The groups are shells around one centre, one inside the other: the same stretched ball of 5 dimensions in 9 sizes.
Known rows, each followed by its group:
[ 11.8 -25.3  20.2   0.6  -2.9  28.3  -6.9 -40.9  10.2  -3.3   7.0  -8.4
 -15.9]	Lis
[ 32.5  28.5  17.1   1.9  10.9  17.4  12.3 -33.3  27.2  29.4  36.2 -22.7
  26.4]	kem
[ -1.2 -21.2  16.4   5.6 -19.0  16.5  -6.9 -44.5  13.4  -3.2  -6.0  18.1
  -2.9]	Bur
[-18.9  -7.5  12.1  21.6 -15.9  13.7  -0.3 -41.3  19.8 -12.5 -28.6  30.1
   8.4]	duta
[ 24.7  47.5   3.5   5.1  -6.3   2.9  24.4 -22.5  35.0  28.0  26.8  -4.7
  38.4]	Beguv
[ 18.1  19.7  21.1  15.7  -4.0   3.8  -2.9 -45.3  38.1  27.2  18.3  14.7
  34.1]	duta
[-15.0 -56.7  14.4  -0.2 -19.2  35.0  -9.8 -40.9  -7.4 -33.7 -26.3   7.3
 -41.6]	duta
[  3.2  10.4  10.3  12.1  -5.6  15.4   9.3 -32.6  22.8   2.4  -1.7   4.8
  13.1]	gef
[ -4.0 -17.9  14.8  16.1  -7.3  21.2  -5.1 -37.3  20.3 -13.8 -15.2  10.8
 -10.8]	Lis
[  9.1 -26.0  10.9  -9.6 -20.1  23.6   0.8 -35.2   2.8  -5.7   6.0  -2.3
 -18.1]	nif
[ -3.1  12.2  -0.5   3.6 -31.0   4.1  16.2 -28.2  18.4   1.7  -6.3  23.0
  16.9]	Beguv
[  1.1 -30.4  24.4  13.6   3.7  30.4 -13.5 -45.3  14.6 -12.0  -8.5  -0.5
 -17.4]	gef
[ 25.2  35.4   2.4  -3.1 -14.7   4.2  22.4 -23.2  27.5  25.1  28.2  -4.0
  28.8]	Lis
[ -9.3 -31.0  15.0  15.9 -11.7  23.2  -9.7 -38.7  16.6 -22.3 -22.9  15.3
 -21.3]	Mevo
[ 23.1 -10.2  15.9  -2.2   1.0  26.4   1.3 -32.0  15.8   3.5  19.4 -19.9
 -12.3]	gef
[ 13.8 -13.1  10.4  -1.5 -21.1  13.6  -1.0 -33.8  18.3   1.7   9.2   6.6
  -8.0]	nudo
[ -3.3 -12.3  21.0  15.5  -0.6  23.0  -5.4 -45.6  17.1  -3.6  -9.6   8.6
   3.6]	Mevo
[  5.2 -22.9  12.8  -1.5  -4.5  31.9   2.9 -32.6   4.1 -12.9  -1.4 -13.0
 -21.1]	Lis
[ 25.8  47.0  -5.2  -7.3 -24.7  -2.9  31.1 -17.4  28.2  29.1  30.6   0.8
  36.9]	duta
[  5.3   7.0   7.6  10.5 -23.8   2.6   3.4 -34.0  29.7   6.4   0.2  23.9
  14.0]	nif
[ -2.0 -45.8  11.7  -5.2 -18.0  32.2  -4.9 -35.0  -2.8 -24.7 -11.3  -2.1
 -38.5]	nif
[-22.6 -45.1  22.0  25.9 -10.6  24.9 -21.2 -49.5  16.3 -30.1 -39.2  29.5
 -23.4]	Beguv
[ 23.3  21.0   5.8  -5.4 -26.8  -0.8  11.8 -31.8  26.2  26.4  27.2  11.3
  26.1]	kem
[ 16.0   9.4   9.7   8.4  -6.3  13.2   6.6 -28.4  28.8   6.2  10.4  -1.5
   5.5]	Mevo
[ 16.8 -15.8  23.0   1.5  -2.3  23.0  -7.7 -45.1  15.4   8.6  15.3  -4.8
  -2.0]	nudo
[ -0.7  -2.5  26.8  27.5  -0.5  11.1 -14.5 -53.3  34.4   8.3  -7.1  25.7
  20.6]	duta
[ 18.9  51.2  -0.3   3.7 -15.9  -2.2  28.1 -22.6  33.0  28.7  22.3   5.6
  45.5]	kem
[ 10.8   2.5  18.8  14.6  -3.5  13.0  -3.8 -41.3  29.6   9.6   6.1   8.8
  12.5]	Bur
[ -1.4  -7.8  21.9  16.8  -2.0  18.9  -6.4 -47.2  21.0   1.6  -6.6  12.8
  10.0]	gef
[ 12.3 -19.3  17.9  -4.2 -14.3  20.4  -4.4 -43.0   9.5   5.3  11.5   1.8
  -4.4]	Beguv
[ 16.0  18.7  -4.6  -6.9 -33.4   1.1  20.2 -19.7  22.3  11.0  15.0  10.0
  12.5]	kem
[  6.6  -4.2  20.7  13.4   6.1  24.2  -1.8 -41.2  20.2   1.8   1.2  -3.4
   4.4]	Mevo
[  2.0  -0.9  21.1  19.3 -12.3   6.4  -9.9 -49.4  31.5  10.7  -2.4  28.4
  20.7]	nif
[ 22.6  27.5  -1.6  -2.5 -14.4   8.6  23.3 -16.2  26.0  12.3  20.7  -8.9
  12.5]	nudo
[  7.6  -5.3  23.4  18.8  -0.6  15.1 -10.4 -46.5  30.0   6.8   1.5  12.2
   9.5]	Mevo
[  4.0   3.3  16.4  17.2 -10.2   8.7  -3.3 -41.6  30.7   7.0  -1.5  19.7
  15.8]	Bur
[ -0.3 -11.0   7.5   5.2  -5.8  27.3   9.0 -27.0  10.1 -15.7  -9.2  -7.2
 -14.6]	nudo
[ -6.2 -32.2   8.9   2.9 -16.2  27.7  -0.3 -31.9   4.9 -24.3 -17.2   3.2
 -28.4]	Lis
[  5.9 -10.9  18.4  10.0   2.7  26.2  -1.4 -38.4  16.5  -3.7  -0.5  -5.4
  -4.7]	Bur
[  8.3  -1.3  16.4   7.2 -17.4   8.2  -3.2 -44.0  23.5  12.4   6.9  18.8
  15.6]	gef
[-11.2 -16.3   5.7   7.5 -18.4  21.4   6.2 -30.7   9.1 -19.7 -20.9  11.6
 -12.0]	nif
[  9.7   3.8  17.1   7.1   3.3  23.0   5.5 -37.9  16.8   6.8   7.6  -7.5
  10.1]	nudo
[ 21.1  15.4   1.4 -10.3 -17.4  13.3  20.7 -22.0  14.6  12.1  22.3 -10.5
   8.5]	Bur
[ 34.9  17.1   5.1 -19.7  -6.1  21.4  23.3 -21.6   8.9  20.5  40.4 -32.9
   6.6]	kem
[ 34.7   4.2   4.7 -20.1  -7.0  24.9  18.9 -19.2   7.7  11.2  36.6 -35.2
  -9.6]	Beguv

New rows, each followed by its group:
[  8.3 -14.4  24.0  14.9  10.8  28.7  -8.0 -42.3  20.7  -3.0   0.5  -7.8
  -6.7]	nudo
[ 35.3  23.2   1.8 -16.7  -5.4  19.6  26.6 -16.3  13.6  18.6  38.8 -33.5
   6.5]	nudo
[ 18.1 -16.6   4.5 -11.3  -5.6  33.1  12.7 -18.5   3.7 -12.9  11.4 -30.2
 -31.4]	duta
[ 17.0 -13.3  18.0   3.7  -2.5  22.5  -4.4 -37.1  19.4   2.2  11.9  -7.2
  -9.1]	Lis
[-25.0 -53.7  15.0  10.3 -29.5  23.2 -15.7 -47.3   2.0 -32.0 -37.9  33.7
 -28.8]	duta
[  5.3 -16.9  12.9   5.6 -19.0  14.5  -4.8 -37.7  19.3  -3.5  -1.5  13.8
  -7.3]	Lis
[ 25.7  12.1   0.8 -15.7 -10.6  21.4  24.1 -17.6   8.6   8.7  26.9 -26.5
  -1.4]	nif
[ 27.8  -2.0  19.3   2.2   2.6  20.3  -2.2 -36.1  24.6  13.4  25.5 -14.5
  -0.7]	Beguv
[ -5.6 -50.3  22.4   3.6 -14.9  29.1 -17.8 -49.6   2.7 -18.1 -14.0  11.7
 -27.9]	Beguv
[ -1.4  24.1   8.6  21.0 -22.2  -4.9   5.6 -37.9  38.3  13.5  -5.7  36.8
  36.3]	kem
[ -2.4 -15.0  16.4  17.8  -8.0  17.8  -7.3 -39.8  24.0  -9.2 -12.8  14.9
  -5.3]	Lis
[  2.3 -21.2   8.9   3.0  -5.3  30.7   4.7 -27.0   8.2 -19.6  -8.0 -11.2
 -25.7]	nif
[ 20.3  18.9  10.0  -0.9 -23.0   0.2   7.6 -36.8  27.5  26.7  23.9  14.4
  29.0]	duta
[-22.2 -65.6  21.1   9.3 -16.3  35.2 -20.3 -49.7  -3.7 -37.1 -36.2  18.1
 -41.5]	duta
[  8.2 -10.3  24.7  15.1   3.2  20.9 -10.1 -46.9  23.9   4.8   3.0   4.2
   4.4]	gef
[ -8.8 -12.9  18.6  23.4  -2.3  20.1  -7.2 -42.4  23.7 -11.3 -19.8  16.2
  -0.7]	nif
[  5.0 -24.8  20.3   1.2  -8.6  25.2  -6.8 -45.4   7.5  -1.9   1.8   1.9
  -7.9]	nif
[-15.7 -30.5  14.9  13.2 -14.1  24.6  -6.4 -41.9   8.8 -21.9 -26.6  17.8
 -15.2]	Lis
[ -7.5 -33.9  14.0  14.7  -9.4  26.3  -9.1 -35.4  15.7 -26.1 -22.4   9.1
 -28.9]	duta
[ 11.6 -10.4   4.0  -6.1 -28.9  11.5   5.6 -28.4  14.8  -0.9   7.4   8.1
  -8.8]	Beguv
[ -9.3 -23.5  12.4  14.6 -17.3  17.9  -6.3 -38.0  18.0 -17.5 -21.0  20.6
 -13.2]	Lis
[ 15.5  -6.3  -1.3 -10.5 -21.9  18.8  15.1 -17.7  10.7  -6.6  10.1 -10.4
 -18.1]	Beguv
[  3.4 -23.6  18.1  10.7  -8.5  21.2  -9.9 -40.8  19.1  -8.4  -5.5   8.1
 -13.4]	Bur
[ 22.5   9.6  12.4   3.7   2.0  19.5   8.3 -28.6  24.3   9.7  19.2 -15.5
   3.9]	Lis
[ 22.6  13.5   6.0  -7.8 -25.3   4.0  11.2 -31.0  21.5  21.2  25.5   6.2
  17.5]	Beguv
[-22.3 -33.3  16.9  18.7 -22.3  17.1 -13.2 -48.7  13.5 -20.6 -33.7  36.6
  -8.6]	Mevo
[-11.5 -36.6  11.4   1.5 -31.4  18.1  -7.0 -42.3   4.2 -17.0 -19.0  25.4
 -17.1]	Beguv
[ 16.5   2.5   9.3   5.4 -10.7  13.4   4.4 -28.6  26.6   4.1  10.7  -0.2
  -0.5]	nif
[  8.1 -34.5  15.3  -1.0   4.1  40.4  -1.4 -30.7   2.4 -21.2  -1.9 -24.9
 -38.0]	duta
[ 29.0  33.8   7.9  -5.3  -8.9   7.6  19.7 -28.9  24.5  31.1  34.8  -9.2
  32.4]	nif
[-14.4 -22.4  18.1  18.3 -11.0  20.5  -8.3 -46.0  15.4 -14.2 -24.1  22.6
  -3.3]	Lis
[ 27.0   6.6   3.9 -14.4 -21.7  11.9  14.1 -25.1  14.9  15.0  28.9  -8.9
   2.8]	nudo
[ 10.9 -11.5  15.5   1.0 -15.5  15.5  -2.7 -40.5  16.5   5.7   8.5   7.5
   0.8]	Bur
[  4.5 -26.2  11.9  -2.2  -4.9  33.5   3.0 -31.1   2.4 -16.3  -3.0 -14.6
 -26.1]	gef
[ 24.0  16.7   1.1  -7.3 -16.9  11.0  18.7 -20.1  20.8  12.0  23.2  -9.5
   6.4]	Lis
[  4.2   1.3   3.5   4.0 -26.6   7.2   7.8 -29.0  21.7  -0.3  -1.3  17.2
   4.0]	gef
[  1.8 -38.7  15.3   5.0 -15.0  24.9 -11.6 -37.8  12.3 -18.4  -9.5   6.4
 -30.7]	Beguv
[ 12.3  -0.2  20.8   9.9   6.6  23.4  -0.1 -40.6  20.4   7.5   9.2  -7.6
   7.5]	Mevo
[ 23.7  21.0  12.0   1.6  -9.6   7.4   9.2 -34.0  28.1  24.3  25.6   0.3
  24.6]	Bur
[ 13.4 -10.8   2.9  -9.6 -24.6  16.8   9.4 -25.0  10.1  -3.2   9.5  -2.3
 -13.6]	Mevo
[ -1.4 -48.5  14.7  -6.4 -13.7  36.0  -6.1 -37.7  -6.2 -24.0  -9.7  -6.7
 -39.1]	Beguv
[ -5.7 -18.0  25.1  25.2  -4.3  15.9 -17.0 -51.3  28.2  -4.2 -15.4  25.0
   3.6]	nif
[ 10.2  27.0   6.9  11.6 -14.9   1.9  12.1 -31.2  33.3  16.2   8.2  15.2
  29.6]	gef
[ 34.7  40.5   3.6  -7.9 -13.6   2.7  23.2 -23.5  28.7  34.4  40.8  -9.5
  33.5]	nif
[  1.0 -30.1  17.8   9.2 -12.3  21.7 -11.6 -41.5  16.3 -11.7  -8.5  10.8
 -18.0]	Lis
[ 12.7  29.2   6.9   9.6  -9.1   6.4  15.6 -29.0  30.4  16.3  11.3   5.5
  28.2]	gef
[-15.5 -45.0  13.0   6.9 -13.8  32.9  -6.5 -37.6   0.2 -32.7 -28.6   7.3
 -34.7]	nif
[ 28.0  16.0  13.8   0.8   3.1  17.8   9.7 -30.3  24.9  18.5  28.1 -17.9
  12.0]	Lis
[-14.4 -16.3  14.6  25.4 -12.4  15.1  -8.2 -40.4  26.0 -17.0 -28.1  27.9
  -4.0]	duta
